The same things were measured in two ways. Each way mixes the same 9 hidden numbers, adds some noise and spreads widely along 5 directions of its own, which tell nothing about the thing.
Some things both ways: the first way, then the second way.
[-1.61 -0.18 -0.43 -0.82 -0.17 -1.41 -1.45 -1.24 -1.95 -0.53 -2.17 -1.39
 -0.17  3.32 -0.87 -0.92  0.73  1.72 -0.89 -0.13 -0.47  0.45]
[-1.20  1.59 -0.26 -7.04 -2.08 -1.82  1.56  0.05 -1.46 -1.04  0.29  0.78
 -0.31  0.09  3.90  0.98 -0.92 -3.22]

[ 2.13 -1.07  1.33  0.79 -5.01  0.45  1.50 -1.95  2.86  0.76 -0.58  2.67
 -2.17  1.49  1.75 -2.09 -0.68 -0.81  2.47  0.11 -0.64  0.37]
[ 1.21 -0.98  2.81 -3.33 -0.20  1.59 -0.02  0.34 -3.90 -1.69 -4.22  1.90
 -2.87 -1.18 -4.12  0.84 -0.92 -3.03]

[-1.43 -1.09 -1.08 -1.04  4.24  1.86  1.40  0.24  0.90  1.13 -4.01 -0.74
 -0.62 -0.14 -2.36 -0.50  3.09  0.81  0.87  0.68  1.56 -0.88]
[-0.95  0.61  1.61 -2.05  6.68 -4.72 -2.18 -0.50  0.46 -3.97 -2.19 -1.21
 -2.07 -5.18 -0.28 -0.88  2.62  1.91]

[ 1.33 -0.59 -4.69  2.82 -4.08 -0.11 -2.70 -1.17  0.76 -2.20  1.08 -1.69
 -1.52 -1.83 -1.35  2.10 -2.67  0.08 -3.83 -1.62 -0.29 -0.56]
[ 2.13 -2.88  1.43 -1.01 -1.86  4.08  0.59  1.29 -0.91 -2.72  0.83  3.83
 -5.26  0.65  2.92 -2.69  0.22 -1.91]

[-2.29 -0.77 -0.01 -0.86 -0.82  1.11  0.01 -2.60 -0.98  0.12 -0.91 -1.29
  0.57  0.96 -2.18  0.96  0.66  2.58 -1.36  1.46  0.59 -2.10]
[ 2.81 -1.20  1.03 -2.62  3.20 -4.35 -2.51  1.53  0.10  0.32 -0.76  2.38
  2.35 -1.00 -0.43  0.02  0.64  2.32]

[-0.28 -0.36  2.30 -0.46 -1.90  2.39 -0.86 -1.24  1.03 -0.55  0.03  0.02
  0.39 -0.19  0.07 -3.10  1.29  0.89  3.22  2.06 -0.70 -0.81]
[-3.25  0.25  3.75 -5.24 -1.94 -3.25  1.56 -0.33 -2.54 -1.90 -0.07 -1.41
  2.95 -1.82  0.04 -0.89  0.21 -1.85]

[-1.50  0.16  0.45 -1.00  2.21 -1.74 -1.11  2.66 -0.61  0.04  0.52 -1.21
  0.40  0.04 -0.68 -1.16  0.72 -0.59 -0.39 -0.57 -0.67 -0.57]
[-0.87 -0.29 -2.94  3.36  2.36  2.18  0.95 -2.52  0.41  1.89 -1.20  2.65
  1.42 -2.50 -0.78  1.91 -1.85  0.78]

[-0.18  0.39  2.57 -1.68  1.81 -5.89  1.16  0.31  0.08  1.63  1.34  2.99
 -2.03  2.49  0.36  0.68  0.05 -0.23 -2.18 -2.02 -0.43  3.41]
[-2.04  3.41  0.00 -0.97  2.15  0.99  3.86 -2.68 -2.72  2.09 -0.67 -1.60
 -2.58  1.64 -2.57  5.42 -0.58 -0.96]

[-0.82  1.19  1.87 -0.01  0.81 -0.39 -0.99  0.84 -1.67 -1.18  2.90  2.57
  1.06  2.01  0.96  1.79  1.31  1.32  1.39 -0.71 -0.29 -0.41]
[ 0.57  1.45  0.29 -3.51 -1.49 -5.13 -0.68  3.66  1.00  0.94  0.41 -1.46
  2.04  2.88  2.54  0.01  2.54 -4.22]

[ 1.37 -0.47 -0.24  0.98 -1.57  1.01  0.52 -2.51  1.24 -0.06  0.49 -0.80
 -1.52 -2.19 -1.36  0.30 -1.65  0.80 -0.25  0.88  0.24  0.85]
[-0.46  0.40  2.03  1.57  0.63 -3.06 -1.27 -0.32 -2.93  0.32 -2.92  1.56
  2.77 -0.72 -3.86 -1.53  1.66  1.16]

[ 0.63 -1.40  0.09 -0.42  1.27 -0.56 -0.47 -0.53  1.35  0.17 -0.60  2.49
 -2.18 -1.71  0.56  1.17 -1.20 -0.06 -0.49 -0.19 -1.64  2.15]
[-3.11 -3.65 -0.88  1.73 -4.12  2.24  2.24 -1.60 -2.97  2.95 -0.53 -1.16
 -2.03  0.88 -0.77  3.32 -2.61  0.38]

[-1.23 -1.84  0.84 -0.53 -0.46  0.22 -0.23  0.21  1.39 -0.75  0.69 -0.44
 -0.71 -1.19  0.47 -0.16 -0.17 -1.07 -0.36  1.08 -0.87 -0.95]
[ 2.44 -0.20 -0.61  0.53  1.10  0.99 -1.94  1.62 -1.76  1.77 -0.15  2.65
  0.24 -0.69 -1.70  0.37  0.02 -0.57]

[-0.18  0.58  0.47 -0.17  2.39 -0.97  1.63  1.94 -1.11  1.33  0.57  3.52
  0.17  3.17  0.74  2.03  2.27  0.39  0.54 -1.63  0.58 -0.38]
[-3.07  2.77 -0.25  0.48 -1.13 -4.08  2.06  0.77  1.44  1.57 -1.42 -3.98
  0.00  1.01  0.73  1.38  2.52  1.94]

[-0.16  0.23 -1.36 -1.17 -0.23  1.20 -0.67  2.11  1.87 -2.06 -2.86 -1.85
  1.40 -4.92 -2.42 -1.29 -0.59 -2.16 -0.66  0.05  1.49 -0.76]
[ 1.41  1.21 -0.86  0.05  4.54 -2.42 -2.47 -0.42 -0.33 -2.64 -1.03  3.51
 -1.94 -2.09  1.31 -1.55  1.59 -0.51]

[-0.76 -0.71 -0.75 -0.36  0.89 -0.78 -0.33  0.10 -0.23 -0.28  1.03  2.32
 -0.87  0.76 -0.55  2.80  0.02 -0.29  1.38 -0.83 -1.36 -0.54]
[ 1.07 -1.12 -0.48  3.07  5.16 -0.03 -3.10 -0.24 -1.09  1.14 -2.10  1.93
 -0.52 -0.74 -1.77 -0.08  1.98  1.29]

[-0.85 -3.73  0.29 -2.18 -0.43  1.15  0.41 -1.92  4.03 -2.17 -0.94 -0.84
 -2.23 -2.82 -3.90  1.22  1.40 -2.48  3.41  2.27 -0.06 -0.35]
[-0.68 -3.09 -0.16 -1.72 -2.85  3.61 -0.04  0.29 -1.72  2.24 -1.82  1.63
  1.26  0.61  1.02  1.04 -1.44 -2.76]

[ 1.14 -1.87  1.08 -0.50  1.49  0.54  2.32 -1.16  0.50 -0.24  1.08 -2.11
 -1.49 -1.88 -1.38  0.74  0.20 -0.71  0.10  1.98 -0.31  1.61]
[-2.88  4.06  0.15 -3.18 -0.74 -1.63  1.02 -0.63 -2.86  0.73 -0.65 -0.85
  3.53 -2.07 -1.14  1.40 -0.45 -2.91]

[-0.32  0.61  0.98 -1.37  1.54 -1.46  2.85 -1.66  0.03  3.86  0.77 -0.21
 -0.70 -0.23 -4.45  0.15  1.31  2.83 -0.27 -0.09  1.33 -0.13]
[-2.08 -1.04  0.71 -0.66 -3.73 -0.65  3.17 -0.74  0.62  2.50 -1.80 -0.76
  5.09 -0.54 -1.28  3.84 -2.99  1.47]

[ 0.22  2.12  0.98  0.80  2.72 -0.85  0.36  0.52 -1.49  0.31  1.55 -1.40
  0.28 -0.44 -0.66 -0.77  0.46  1.72 -1.39 -0.64  0.90  1.66]
[ 0.22  2.79  0.18  0.20  0.66 -3.70 -0.62  1.90  0.38  0.87 -1.28 -0.25
  3.18 -0.23 -1.66 -0.02  2.05 -1.65]

[-2.28 -1.61  0.20 -0.45  2.18 -0.54  1.00  0.23  1.95  0.05  0.23 -3.43
 -1.64 -0.05 -2.39 -1.55  2.44 -1.03 -0.26  1.05  1.15 -1.10]
[-0.22  4.06  2.27 -3.32  0.21  0.16  1.90  1.85 -0.26 -2.01  1.54 -0.62
 -0.13 -2.19  0.44 -1.09  1.59 -1.29]

[ 0.17  0.64  0.46  1.92 -0.32 -0.79 -2.44  3.68  1.13 -1.95  3.73  3.26
 -0.15 -0.55  3.37 -0.76 -0.30 -2.22  1.75 -2.00 -1.57 -0.43]
[-2.87 -1.17 -0.50  4.72  1.87 -0.29  2.51 -3.45 -0.12 -1.65 -2.80  0.93
 -2.42 -1.95 -3.24  0.15 -0.11 -2.24]

[-1.14 -0.75 -0.48  1.24 -3.83  4.95  1.61 -1.72 -1.47 -0.72 -0.97  1.89
  0.78  2.71  2.21  2.28 -1.65 -0.08  4.94  1.53 -1.32 -5.30]
[ 0.85 -0.44  0.94  1.12 -2.29 -1.39  4.54 -0.80 -0.24  0.60  2.28  1.70
 -0.23  1.51 -1.61  3.57 -2.91  0.99]

[-2.93  0.47  1.57 -0.30 -4.15  0.55 -0.45 -1.88 -0.96  0.49  1.21  3.13
  1.02  3.42  0.55  0.79 -0.69  2.01  2.47 -0.05 -1.01 -4.44]
[ 2.83 -0.04  3.00 -0.22 -2.16 -4.72  0.78  2.72 -0.64  1.50  1.88  1.04
  2.27  3.94 -0.95  0.18  1.25  2.69]

Other things, the second way, with their names:
J_922: [-1.65  3.63  0.97  0.07 -0.39 -6.99  0.14  1.26 -0.03 -1.14 -0.62 -1.62
 -0.01 -1.24  0.12 -2.27  3.50  3.99]
J_127: [ 2.60  4.42 -1.47 -0.12  0.28 -4.87 -2.04  3.49 -1.45  0.94 -0.21  0.91
 -2.03  2.11 -0.67 -0.47  3.14 -1.49]
J_845: [-0.18 -1.83  1.56  0.17  5.65  0.80 -1.92 -1.67 -1.86 -2.39 -0.40  2.09
 -0.34 -3.33 -1.34 -1.19  0.86 -2.34]
J_490: [ 1.85  6.28  1.29 -3.83  0.20 -0.51  1.26  3.14 -0.24 -1.94  5.02 -0.14
 -4.05  1.55  5.05 -1.05  3.27 -0.88]
J_486: [ 0.91 -0.02 -0.56 -0.76 -2.50 -2.67  0.73  1.94  1.17 -1.70 -1.32  1.19
 -2.55  1.82  2.28 -0.71  1.27 -3.72]
J_474: [-1.54  3.49 -1.39  0.95 -4.70 -1.26  1.47  1.06 -1.89  1.62 -0.83  0.38
  1.34  1.11 -0.65  0.06  0.31 -3.60]
J_225: [-2.41 -1.25  0.82  1.21  1.41  1.14  3.57 -2.73  0.18 -1.69  0.72 -0.17
 -5.25  1.61  2.53  0.93  0.56  0.14]
J_977: [ 1.25  7.35  1.21  0.29  0.87 -0.36 -0.47  3.35 -1.26 -0.32 -0.94 -0.53
 -0.12 -3.15 -3.71 -1.87  3.45  0.87]
J_245: [-2.68  0.66  3.19  2.36  3.71  1.06  2.60 -2.15  0.58 -1.24 -3.54 -1.57
 -0.47 -3.22 -4.06 -0.27  2.04  3.83]
J_805: [ 3.71 -3.35 -0.87 -4.75 -1.32  3.64 -1.63  3.44 -1.32  3.44  1.61  0.81
 -3.77  2.48  3.58  4.17 -1.59  0.77]
J_983: [ 0.88 -0.90  0.45  0.93  0.40 -0.63 -0.11  0.74  0.75 -2.05 -1.07  1.90
 -0.57 -1.09 -0.15 -0.66  0.34 -2.71]
J_765: [ 2.66 -1.35 -0.42 -2.13 -4.82  1.58 -0.04  3.24 -1.32  0.07  0.79  2.82
 -2.77  2.03  2.62 -0.58 -0.53 -3.87]
J_321: [ 1.07  0.16  0.90 -0.17  0.77  0.61 -0.30 -0.75 -2.12 -1.08 -0.04  3.60
  0.73 -0.05 -0.52  0.38 -0.78 -3.03]
J_907: [ 1.97  6.22 -0.28  2.87  1.99 -1.99 -1.93  1.56 -1.81  1.30 -1.34  2.83
  2.27  2.01 -2.23 -1.48  4.00 -1.89]
J_204: [-5.71  3.73  1.94 -1.67  3.93  0.94  3.68 -2.74  0.10  0.18  1.02 -5.26
 -0.81 -1.41  1.77  2.50  2.26  2.62]
J_151: [-0.04 -0.63 -1.33 -3.09  5.55 -0.85 -2.58 -1.16  0.07 -2.48 -2.18  2.31
 -1.74 -3.84  1.82  0.04  0.23 -2.32]
J_595: [-0.39  1.20  4.56 -4.97  0.82 -1.99  1.54  0.40 -3.02 -1.49  0.45 -1.29
 -1.88  0.83 -1.05  0.74  1.16  0.15]
J_896: [ 1.24 -1.99  0.59 -3.23 -0.76  2.49  0.65 -0.72 -1.72 -1.63  1.28  3.97
 -1.42 -0.53  2.45  1.10 -2.67 -2.11]
J_197: [-4.23  0.88 -2.57  1.05 -1.79  2.52  3.93 -0.69  1.83  4.87 -2.76 -4.11
  1.06 -0.30 -0.81  4.53 -0.71  0.25]
J_22: [-0.73  1.71  2.74  0.32  6.40  0.93 -0.14 -0.37 -0.27  1.81 -3.39 -1.76
  1.04 -0.33 -3.58  0.90  3.78  2.52]
J_974: [-5.40 -1.31  5.33 -1.59  3.58 -2.10  2.14 -3.91 -3.20 -2.21 -1.10 -2.27
  2.37 -3.90 -4.01 -0.38  0.74  0.68]
J_719: [-3.55 -2.44  3.38  1.05  6.43  2.14  0.99 -4.33 -1.09 -0.51 -2.66 -1.24
  0.17 -3.34 -2.95  1.93  0.33  3.53]
J_584: [ 1.36  2.43  0.05 -0.39  1.69  1.62 -0.22  1.06 -1.23  0.35 -2.15  1.75
 -2.08 -0.99 -1.94 -0.34  1.58  0.18]
J_452: [-1.55  0.83 -0.26  3.22  4.82 -2.56 -2.04 -1.74 -0.06 -1.44 -1.30  1.24
  0.98 -2.31 -0.23 -2.01  2.71 -0.76]
J_996: [-1.05 -0.11  0.75 -2.57 -1.86 -4.97 -0.78  2.19 -1.20 -0.16  3.98 -2.16
 -0.52  0.30  3.62 -0.58  1.62  0.76]
J_319: [ 4.13  2.60  1.66 -0.20 -0.23  0.06 -2.09  4.01 -1.60 -0.66 -1.23  2.72
 -1.86  1.26 -1.32 -2.73  3.17 -0.60]
J_678: [-0.66 -0.22  2.83 -3.41  1.68  2.45  0.29 -0.58 -2.89 -0.40 -0.91  1.13
  0.58 -1.15 -1.13 -0.12  0.40 -1.38]
J_330: [-0.32 -2.70 -2.38  0.28  4.04 -1.31 -1.61 -2.54 -0.64  1.56 -5.17  1.70
  0.10 -1.56 -2.36  4.31 -2.07 -1.33]
J_369: [-0.51 -0.70  0.94 -1.21  1.04  2.86  0.52  1.20 -0.10  2.08 -0.34 -1.20
  0.09  0.12  0.32  0.75  1.42  0.11]
J_362: [-4.50  4.35  0.23 -0.07 -0.22 -3.32  4.58 -2.37 -2.12  0.21  0.30 -3.03
 -3.66  2.66 -0.47  2.19  1.69 -1.12]
J_978: [ 1.76 -3.03  1.77 -1.67 -0.52  2.57 -1.21  2.04 -1.90  1.48 -0.15 -0.14
 -4.06  2.72  1.90  1.23  0.96  1.96]
J_989: [-2.00  1.43  1.95 -1.13 -3.36  6.64  5.46  0.15 -0.31  0.93  1.88 -1.06
 -0.79  1.64  1.28  1.32 -0.16 -3.42]
J_283: [-2.50 -2.39 -2.51 -0.98 -3.67 -1.02  2.86 -1.71  0.45  0.20 -2.71  0.22
 -1.66 -0.14  1.23  3.85 -3.53 -3.36]
J_943: [ 0.68  0.21 -1.35  2.55 -2.82  1.38  0.06  1.51  0.56  3.79 -0.56  2.24
  5.21  0.18 -0.48  0.48 -0.62  0.86]
J_104: [ 2.08  1.09  3.02 -2.23 -0.58  0.30 -1.69  4.54 -1.01  1.71 -1.18 -1.09
  0.56  1.32 -0.61 -0.58  3.31  1.76]
J_450: [ 1.88  2.49 -0.54 -3.64 -4.39 -2.79 -1.25  4.16 -1.05 -1.02  0.99  1.85
 -1.06  1.62  4.20 -2.38  1.86 -3.37]
J_153: [ 0.67  2.75 -1.48  0.91  0.24 -6.02 -1.60  1.69 -0.89  1.56 -3.09 -0.71
 -1.29  0.74 -2.40  1.76  1.81  1.19]
J_378: [-2.18  4.44 -0.47 -2.69 -2.86 -2.52  3.86 -0.82 -1.68 -1.05 -0.52  0.20
  0.10  0.13 -0.81  1.73 -1.12 -6.17]
J_252: [ 0.71 -0.85  0.47 -3.30  2.06  3.38  2.41 -1.49 -1.21  0.98  0.72  1.79
 -1.69  1.13  0.66  4.05 -2.06 -1.75]
J_28: [-2.63 -3.84 -0.21  4.46 -0.58 -0.76  1.90 -4.58 -1.53 -1.47 -1.30  3.52
  1.66 -1.80 -2.28  0.71 -3.16 -2.05]
J_145: [ 1.96 -1.14  1.09  1.77  2.01  3.89 -0.11  1.02 -0.54  0.17 -1.46  2.27
 -1.41  0.67 -2.49 -0.55  1.43 -3.55]
J_250: [-3.23  1.31 -0.40  3.21 -1.61  5.67  0.86 -0.88 -2.14  0.65  1.28  0.03
 -0.60 -2.06  1.16 -1.07  0.46 -0.27]
J_600: [ 1.03  0.32  1.02  3.55  4.55  2.46 -1.11  0.05 -1.21  1.08 -1.95  1.54
 -0.30 -0.21 -4.17 -0.23  2.51 -0.87]

Some of these things the first way, each followed by its name:
[ 1.95  0.54  2.19 -1.81  1.45 -0.71  1.70  3.52 -0.84 -0.16  1.49  2.69
  1.70  0.06  0.53  0.26  2.75 -1.06  0.90 -0.44  0.19  0.54]
J_204
[-0.42 -0.94  0.04 -1.11 -0.65 -2.20  0.69 -1.91 -0.22 -0.63  0.52 -0.51
 -1.19  0.60 -2.29  2.41 -0.06  0.44 -1.40 -0.31  0.12  0.77]
J_252
[ 0.32 -1.10  0.61  0.21  0.44 -3.40  0.23  1.44  0.69 -1.02  3.07  4.79
 -1.58  0.99  2.71  4.53 -0.91 -2.30 -1.07 -1.88 -1.28  1.00]
J_362
[-0.57 -0.76 -1.17  0.83 -3.06 -0.07 -1.85  0.16  0.86 -1.77  0.16  0.51
 -0.45 -0.03  0.99 -0.04 -1.23 -0.80 -0.42 -0.55 -1.10 -1.19]
J_765
[ 0.13  0.59 -0.47  1.15 -2.78 -1.02  0.34 -0.32  1.08  0.30 -0.30  0.00
 -0.97  1.49 -0.02 -1.23 -0.83 -0.33 -0.29 -1.32  0.63 -0.79]
J_319
[ 1.58  1.22  0.33  1.62 -0.27 -0.51 -0.30  1.38 -0.74 -0.99  1.70 -0.16
 -0.29 -0.81  1.73 -0.99 -1.76 -0.71 -0.74 -0.86 -0.55  1.79]
J_474
[-0.10  0.31 -2.46  1.64 -0.46  0.75 -0.61  0.54 -0.01 -1.86  0.05  0.72
 -0.35  0.17 -0.18  2.50 -0.18 -0.97  0.34 -1.49  0.77 -1.20]
J_486
[-1.28 -2.09  0.32 -3.11  0.06 -1.47  0.68 -1.45  0.95  0.80 -3.21  1.41
 -1.19  0.32 -1.79  1.67  0.56  0.77 -2.47  0.18 -0.06  0.40]
J_805
[ 0.86 -1.04 -0.33  0.86 -1.64 -2.39  1.04  0.37  1.36 -0.08  1.73 -0.27
 -1.60  0.10  0.55  0.57  0.16 -1.29 -3.90 -0.70  0.42  0.40]
J_584
[ 0.57  1.41  0.67  0.39  1.34  0.00  1.86  0.77 -0.96  1.43 -2.71  2.43
  0.39  1.67  2.31 -0.50 -0.27  1.01 -0.88 -1.03  0.76  1.43]
J_153
[ 1.50  0.40 -0.14 -0.91  2.80 -1.71  1.35 -1.94  0.63  2.18 -0.03 -0.56
 -1.90 -2.16 -4.87  0.71  1.18  2.21 -0.85 -0.36  1.14  3.04]
J_719
[ 1.52  0.34  2.78 -1.03  0.37 -1.67  2.52  0.33  1.25  0.25  2.35  1.09
 -0.57 -0.07 -1.08  0.02  2.96 -0.39 -0.06  0.15  1.89  2.00]
J_22
[ 1.13  1.23 -0.93  1.89 -1.69  0.62  1.51 -0.70 -2.41 -1.20  0.80 -0.53
 -0.33  2.73  0.23  2.12 -2.20 -0.94  3.73 -0.83 -0.62 -0.37]
J_907
[ 2.38  1.03  1.10  1.36 -0.69 -2.08 -0.26  1.67  0.83 -1.43  3.84 -1.43
 -0.28 -1.95 -0.53 -1.44  0.08 -1.54 -1.42 -0.98  0.70  2.22]
J_989
[-0.05  2.94  0.13  1.19  0.14 -2.09 -1.15  0.77 -3.89  1.71  2.12 -1.58
  1.35  2.06 -0.39 -1.92 -0.58  3.01 -2.05 -1.40 -0.24  0.16]
J_943
[ 3.38  1.78 -1.78  1.78  2.17  0.20 -1.32  2.54 -0.69 -1.15 -0.31 -4.31
  0.19 -5.05 -1.01 -3.35 -1.78 -0.44 -2.39 -0.48  0.38  4.13]
J_250
[-0.16  1.98 -2.51  1.28 -0.20 -2.38 -0.77  1.40 -3.52  0.15  0.16 -1.11
  1.11  2.30 -0.10  1.23 -1.21  0.92 -3.47 -2.27  0.29 -0.52]
J_490
[ 1.15  1.12  1.52 -0.11  0.47  0.70  1.61  1.87  3.17  0.47 -0.70 -0.77
 -0.13 -1.81 -0.85 -4.27  2.90 -0.94  0.52 -0.02  2.80  0.35]
J_245
[ 0.89  1.68  2.94  0.15  5.16 -1.84  1.08  3.40 -2.13  0.44  0.58  0.63
  0.65  3.21  2.78 -2.85  3.80  0.45 -1.23 -0.89  0.96  3.52]
J_197
[-1.61 -0.08 -0.54 -0.17  2.00  1.13  0.30  0.87  1.19  0.16 -3.10 -1.90
  0.31 -1.82 -1.03 -1.69  1.26  0.22 -2.41  0.30  2.01 -0.73]
J_922
[ 0.50  1.41  1.78  1.53 -0.01 -1.13 -0.80  1.42  0.19 -1.19  2.84  1.03
 -0.60  0.80  1.40 -1.15  0.10 -0.69  1.10 -1.05 -0.66  1.03]
J_600
